The first 4 rows are patterns. Each new row is the sum of 2 different patterns, raised or lowered, with some noise. Before adding, each is slid sideways (what falls off one end comes back at the other) and multiplied by a number that may be negative. Names go in the order of the patterns.
Known rows, each followed by the names of its patterns:
[ 16   7  -4   9   1  -7  23  30   5  11   1  21  13  14   0  -8   0 -22
   7  -4   0   0   1 -11   4   2  20  -9  25   7  29  -6  -5  10 -17]
(1)
[ -5  -8   0   0  28  -4   8  -7   6  24   2  -3  10 -11   8  -2 -13  20
   2 -15  -6  10  -8  -8  -5   2 -14   1 -10   0  16   3  -8 -30   6]
(2)
[ -2  -3   1  11  -2   4  -6 -12 -12   4  20  -1  -3  -4   1   2  13  16
  22  -1 -18   1   1 -18  -3   1  -7   4  -1  -7  -5  -3   4  -6  -6]
(3)
[-15  16  -3   9   6   4 -11   2 -16   2  20  -7  -2 -22  -1   1   1 -14
  -3   8  -1   2  30   8  -1  -1  11   8   4  -2  18  -3   9  11 -16]
(0)

New rows. What belongs after each?
[-11  -8  13 -16 -23  -4 -15  -7 -11  -9 -13  -9   4   0   8  -7  -5 -17
  -6 -12   4   3   4 -21 -23 -19  -8 -19  -5  -5 -25 -14 -35  -8  12]
(1) (3)
[ -9  10 -12  -4 -17 -12  -3  -6  -2  -5 -15  -6 -10 -15   7  -3  -7 -13
 -13 -14 -13 -20  -9 -16 -11 -14 -10  -5 -10 -14 -23 -10 -13 -14 -11]
(2) (3)
[ -4   5  12   8  -4 -16   5   0   1  10   6  22   0   2  -7  10  28   5
   2  10   1   9   9   6  27   5 -13   2  12 -11  -1   2   2  -1   2]
(2) (3)
[ 12   1 -13  20   7  -2  10   8  10   1  15   3   7  23   7   8   5   3
   7   1  10  33  -1   2  -1  12   0  11   3  20  -3  -2   6  10  34]
(2) (0)
[-21 -14  -9 -26 -28 -10   3 -20  -8  -6  -8   0  -3 -18 -31  -2 -11 -12
 -13  -6  14 -11  -3 -16  -9   9 -11  -7   3 -12  -7 -23 -18   7  -8]
(2) (3)
[  4   8  -4  12  11  -7  -2   4  22   6   5  -2  -4   3  -3  12  11   1
 -11   0  -5  -9  -1  10 -10  15   4  10  -6  -4   7 -13   5   1  -3]
(1) (3)
[ 20   4  20  12   9  19  22   9  10  -7  18  -6   8 -13  15  19   5  26
  -1   4  10   4   9  19  -2 -10   4  -6  11  -7   0  -2  11  13   4]
(1) (3)
[10  7 22 12 14 16 -1 -1 23 17 17 18 12 -2  4  4 23 25  4  7 -1 10 19 20
 15  9  8 10 14 20 14 12  6 21 17]
(3) (0)
[  6  21   1  10   2  -4   7   5  10   9 -11  -7   8   1   6  -7 -11  -1
   2  13  14  26  -2  -9   5   7   7   9   0  -7 -19 -11  -7  16 -11]
(1) (3)
[ -5  -2  -9 -32  -9 -37 -13  -2   2 -20  -9 -28 -12 -11  14 -20  22  -6
   0 -12 -14  13 -25   2  -6  -4   1 -16 -18   9  -7 -11   0  -9   0]
(1) (0)
[  0 -35 -27  -8 -26 -23 -13 -43 -44 -21 -29 -21 -40 -29 -30 -19 -14 -23
  -7 -26 -21 -18 -14 -17 -15 -35 -21 -36 -11 -41 -27 -52 -25 -27 -28]
(1) (3)
[  6  34  -3  19  14  16  18   3   4  22   8   7  17  11  17  12  15  12
  -9  11 -15   6  17  21  -5  11  -8   8   7  31   1  40  12  16   9]
(1) (0)
[-20 -17 -24   4 -16   6 -22 -10   6 -13 -17   5 -14   7 -16 -40   6 -11
 -40 -21  -3 -26 -19 -22 -18 -31 -15 -23 -19  -2 -15 -25 -44   0 -21]
(2) (3)
[  7 -16  25  -1  -1   1  13  -4  -2   4  14 -30  15   8  23 -13  -9   6
 -10   0   9  -9   0  14   8   5  27  -2   4  -1  25   8  23  -1 -21]
(1) (0)
[-13 -28 -21 -18 -11  -1 -14   4 -22  -3  -4 -10 -11  -1 -13 -12 -22   5
 -22 -18 -43  -6  -5 -26   6 -23 -19  -6 -18 -13  -6 -32 -36 -16 -24]
(1) (3)
[ -3   3   4   8 -12  -7   0  13 -17  15   2  16  -6  -8   2 -17   9   4
  -9   1  -1  -9  15  23  -1   7  -3   9   1  10   6 -11  -4 -20   3]
(1) (3)
[-11  -5  -4 -12  -1   1 -11 -12  -2 -21  -5 -10  -3   6  -9 -11 -25  -1
  -8 -14 -15  -6  11  -5   7  -3  -7  -5  -5  -7   1 -17  -4 -20 -29]
(2) (3)
[-23  -9 -27 -13 -15 -23  -4 -20 -24 -19 -13 -21 -23 -30 -15 -30 -14 -19
 -10 -12 -31 -24 -37 -13 -22 -26 -27 -30 -16 -22  -4 -25 -17   7 -17]
(2) (3)
[30 32 29 27  0 26 28 12  8 29  6 11  2 21 29 20  6 37 36 14 24 -1 21 27
 24 12 14 30 24 21 44 24 10 18 24]
(3) (0)
[-12 -14   2 -17 -22 -21  -6  -5  -8 -17 -11   3  -5  -8 -18   9 -11 -25
  -7  -7  -2 -14  -3 -17  -3   5 -13 -13   0 -13  -9 -12 -19   3  -9]
(2) (3)
[ 4 24 19 10 33 16 22 37 29 28 29 37 37 27 29 31 11 11 -1 22 -9 11 19 18
 -1 17 15 39 -6 43 18 38 26 24 14]
(1) (0)
[  7   1  -3  -3 -20 -17   7  10  -9   8  15   9   3   9  -9   2  -4   5
  14  -6   5  -5   3   4  -2 -19   1   1   5  14  28   0 -21  -2   9]
(3) (0)
[ -3 -10   7 -13   6   4  -6  10 -12 -12  -4   6  -9  -9 -12  -7 -24   1
   1  -2  10   9  -6 -22   7  -8  -7   1   1  19  -7   7  -4   4  16]
(2) (3)
[ -2   2 -13   8   3  14  18  24  -4  -8   6  17 -17  17  10  15   4  -1
   4 -10  12  12  -5   4   2  -2  17  30   7  12   0   6   1  16  21]
(1) (3)
[24  6 17  7 15 20 14 10 17  4 14  3  3 20 14  9 13 13 -7  5  7 12 -1 10
 -4 -1  5 13 15 -9 12 18  7  8 13]
(2) (3)
[-17 -16 -16 -34 -11 -15 -15 -20 -19 -11   2 -23  -5 -21 -29  -7   8  -3
  -8 -20 -17 -10   0   1  18  10 -25 -21  -6   8 -25 -14 -10  -4  -3]
(3) (0)
